The rows of a group lie close to one hidden flat surface of 5 dimensions, which may be shifted away from zero. Surfaces can cross.
Known rows, each followed by its group:
[ -5  -1   0 -12   2   9  -4  10] | F
[ -8 -30 -18  13  -7  -2   7   4] | F
[-2  1 -1  0 26 13 -5  5] | T
[-12   3   4  22   4  -8  -3  -1] | T
[  0  11  -6 -16   0   9 -20  18] | F
[-15  -8  21  -2 -11 -11   1   8] | L
[ -6  13  19 -10   0  -8 -16  12] | F
[-6 11  7 15 -1 -5  3 -6] | T
[  6   4   6  -7 -35  10 -19  21] | R
[ 12  11   4   1 -17 -10 -20   6] | R
[ -6  -9  -8  -6   6 -14   1   0] | R
[-10 -14  -2   7 -12 -14  -9  12] | F
[  2  -8  -6 -23   2  14  -4  12] | T
[  5 -14  -2 -10 -20 -14 -12  12] | T
[ 14   2  -7 -26   3  26  13  -3] | L
[-22 -21   8   8  27  31  24   1] | R
[ 11  10   6  14   9 -14 -11  -7] | T
[-14 -16   0  12 -10 -14 -11  12] | T
[-17 -23  10   9   2  10  17   3] | R
[ 15  -7   1  20   4 -12   9 -19] | L
[ 12  19   8 -11  -5  -1 -16   4] | L
[ 5  6  1 13 22  4 -2 -6] | L
[ 1 -6 -2  0 14 11 12 -6] | F
[ -2   5  -5   4  16  11 -12   9] | L
[ -8  -3  -3  25  11 -14 -17   8] | F
[ 24 -10  -4 -14 -12   5  25 -20] | L
[ 5 -8  4 -8 -9 -3 12 -6] | F
[-11 -10  -5  -1   1   7  -7  15] | L
[-4 10  1 -3 19 28 -8 12] | R
[ 14   9  13  -8  -2  11  11 -11] | R
[ -6 -10   8   8 -13   0   0   7] | R
[-15  14  -6 -10  -6  20  -6  14] | T

New rows, each followed by its group:
[ 30   8  -8  -4  10  11  11 -20] | L
[  8  12   5   8   5   1 -14   3] | R
[  0   6 -14  -8   0 -23 -25  10] | R
[  8   3  -7 -35 -10   7   4   2] | R
[ 1  0  5  2 -5  1 -5  5] | R
[ -6  -7  -4   8  10 -21  -4  -4] | R
[  1   2   8 -11 -10  -1  -3   4] | L
[-12 -10  10 -11 -12  -6  -1  12] | F
[ -2  -4   9  20  -3 -14  -6  -1] | R
[-12   5  19  -6  11   0  -3   7] | F
[ -5  -1  22 -11  -6  -9   5   0] | F
[ 12   1  27  25  -8   0  10 -14] | R
[ 1 -7 -7  0 -7  0 -8  8] | L
[ 16   8   8   0   4  -1   5 -12] | L
[ 2  5  8 -2 12  9  5 -5] | L
[ -1  13  15  13   5 -15 -19   5] | L
[ 12   1   1 -29 -29   9   3   6] | R
[ 2 -4  0  2 -4 -7 -2 -1] | F
[10 -7 -8  0  3  6  5 -5] | L
[-16 -26  -2  11 -14 -18  -8  16] | T
[ 20   6 -16   0   4   6  -5  -6] | F
[ 2 -5 -5 11  9 -1  0 -3] | F
[  1 -10   7  -1 -15  -6   7  -1] | R
[ -9 -10  -1  12  -4 -19 -11   7] | R
[ -4   0  -7  -6  -4  -4 -15  13] | R
[-4 -2  7 -4  6  3  4  1] | F
[ -7  43   0  19  -1   2 -20   1] | T
[ -5 -14  -3  11  14   4  12  -5] | F
[ 16   9  13  14 -14 -15  -8  -7] | R
[ -9  -3 -10   1  14 -12 -11   6] | R
[  7   8 -12 -19  10  -9  -6  -2] | R
[ -7 -24   4  22  -6 -22   9  -7] | F
[ -8   0  11  24  14 -16 -10   1] | F
[ -8  11   1  17  13  -1 -10   3] | T
[ 13   6  -1 -15  12  -7  13 -18] | R
[ -9  26   1  12  -5   0 -11   2] | T
[-12  -4   0   6   5  -3 -14  15] | F
[ -6  -7 -11  -2  12 -25  -3  -4] | R
[ -3  -7 -14 -24 -13 -14  -7   9] | R
[  2   0  11  20  -6 -11  -8   1] | R
[ 20  14   6  13  -3 -31 -12 -15] | R
[ 22  25  -9 -37   7  12  -5  -3] | R
[-12  16   1  -8 -14  14   7   2] | T
[-11  -4   6   3  28  20   9   1] | L
[  4   3  10  11   4 -10  -3  -5] | L
[ 7  9 10  8 10 -3 -2 -7] | L
[ 18   2  -3 -26   3 -19  22 -27] | R
[  2   7  -6   1 -10 -17 -27  13] | R
[  2  -5  13  26   2 -20   4 -13] | R
[  3  14  -5  -5  -3  -3 -28  16] | F
[ 10  17  13  10  25   3  -1 -12] | L
[  9  12  15   6  13  -2   3 -11] | L
[-4 -3 10 13  0  9 -2  6] | R
[ -4 -12   0  17  -6 -24 -17  10] | T
[ -4 -23  -8  -5  -3  10  15   2] | L
[  9   7   0   5  19   6   3 -10] | F
[ -1   0  -2   5  37 -10  15 -20] | R
[ -7 -10   7   0   4   1   9   0] | F
[ 18 -13  12  14  10 -26   3 -16] | T
[  3   3   7  -6 -27  15 -16  20] | R
[ 15  -1   8 -17 -26  -6  10  -7] | R
[ 5 -2  9  7 -6 -5  2 -5] | R
[ 19   4   0  -4 -15 -10  -2  -7] | L
[-17  -2  -6   7  -5  -1 -18  20] | T
[ 19   2  -1  -9   5  11  14 -15] | L
[  5  -6  11  21   8 -13   9 -16] | L
[ 13  -6 -20   5 -11  -5  -8   0] | F
[-11 -20  -1  -3  -4 -10  13   0] | R
[  4 -14 -16   2   8  14   6   0] | L
[  8   6   8  24  14 -19 -11  -7] | T
[ 1 -2  5 -4 -4  5  3  1] | R
[ 11   2   0  -6   3  -4 -12   3] | T
[ 10  12  -2  -6  -2 -11 -13   2] | R
[ -4  -3   4  15 -13 -19  -7   0] | T
[-10  -4  -3  -7  20  25   2   9] | L
[ 3  0 -6  0 27 24  7 -3] | L
[ -7 -14   4 -15  -7   7  13   4] | F
[ -9  11  -7 -17 -24   9 -10  15] | T
[ -4   3   2   4  -1  12 -15  17] | R
[ 10  -4  -5 -10  -9   1   7  -4] | F
[ 3  7  6  7  9 -2 -8  0] | L
[  5  -3   2  -4  -7 -12   4  -5] | R
[ -3 -12   0   1 -15  -9  -4   8] | L
[ 0 -8 -4  7  1  0 -4  4] | L
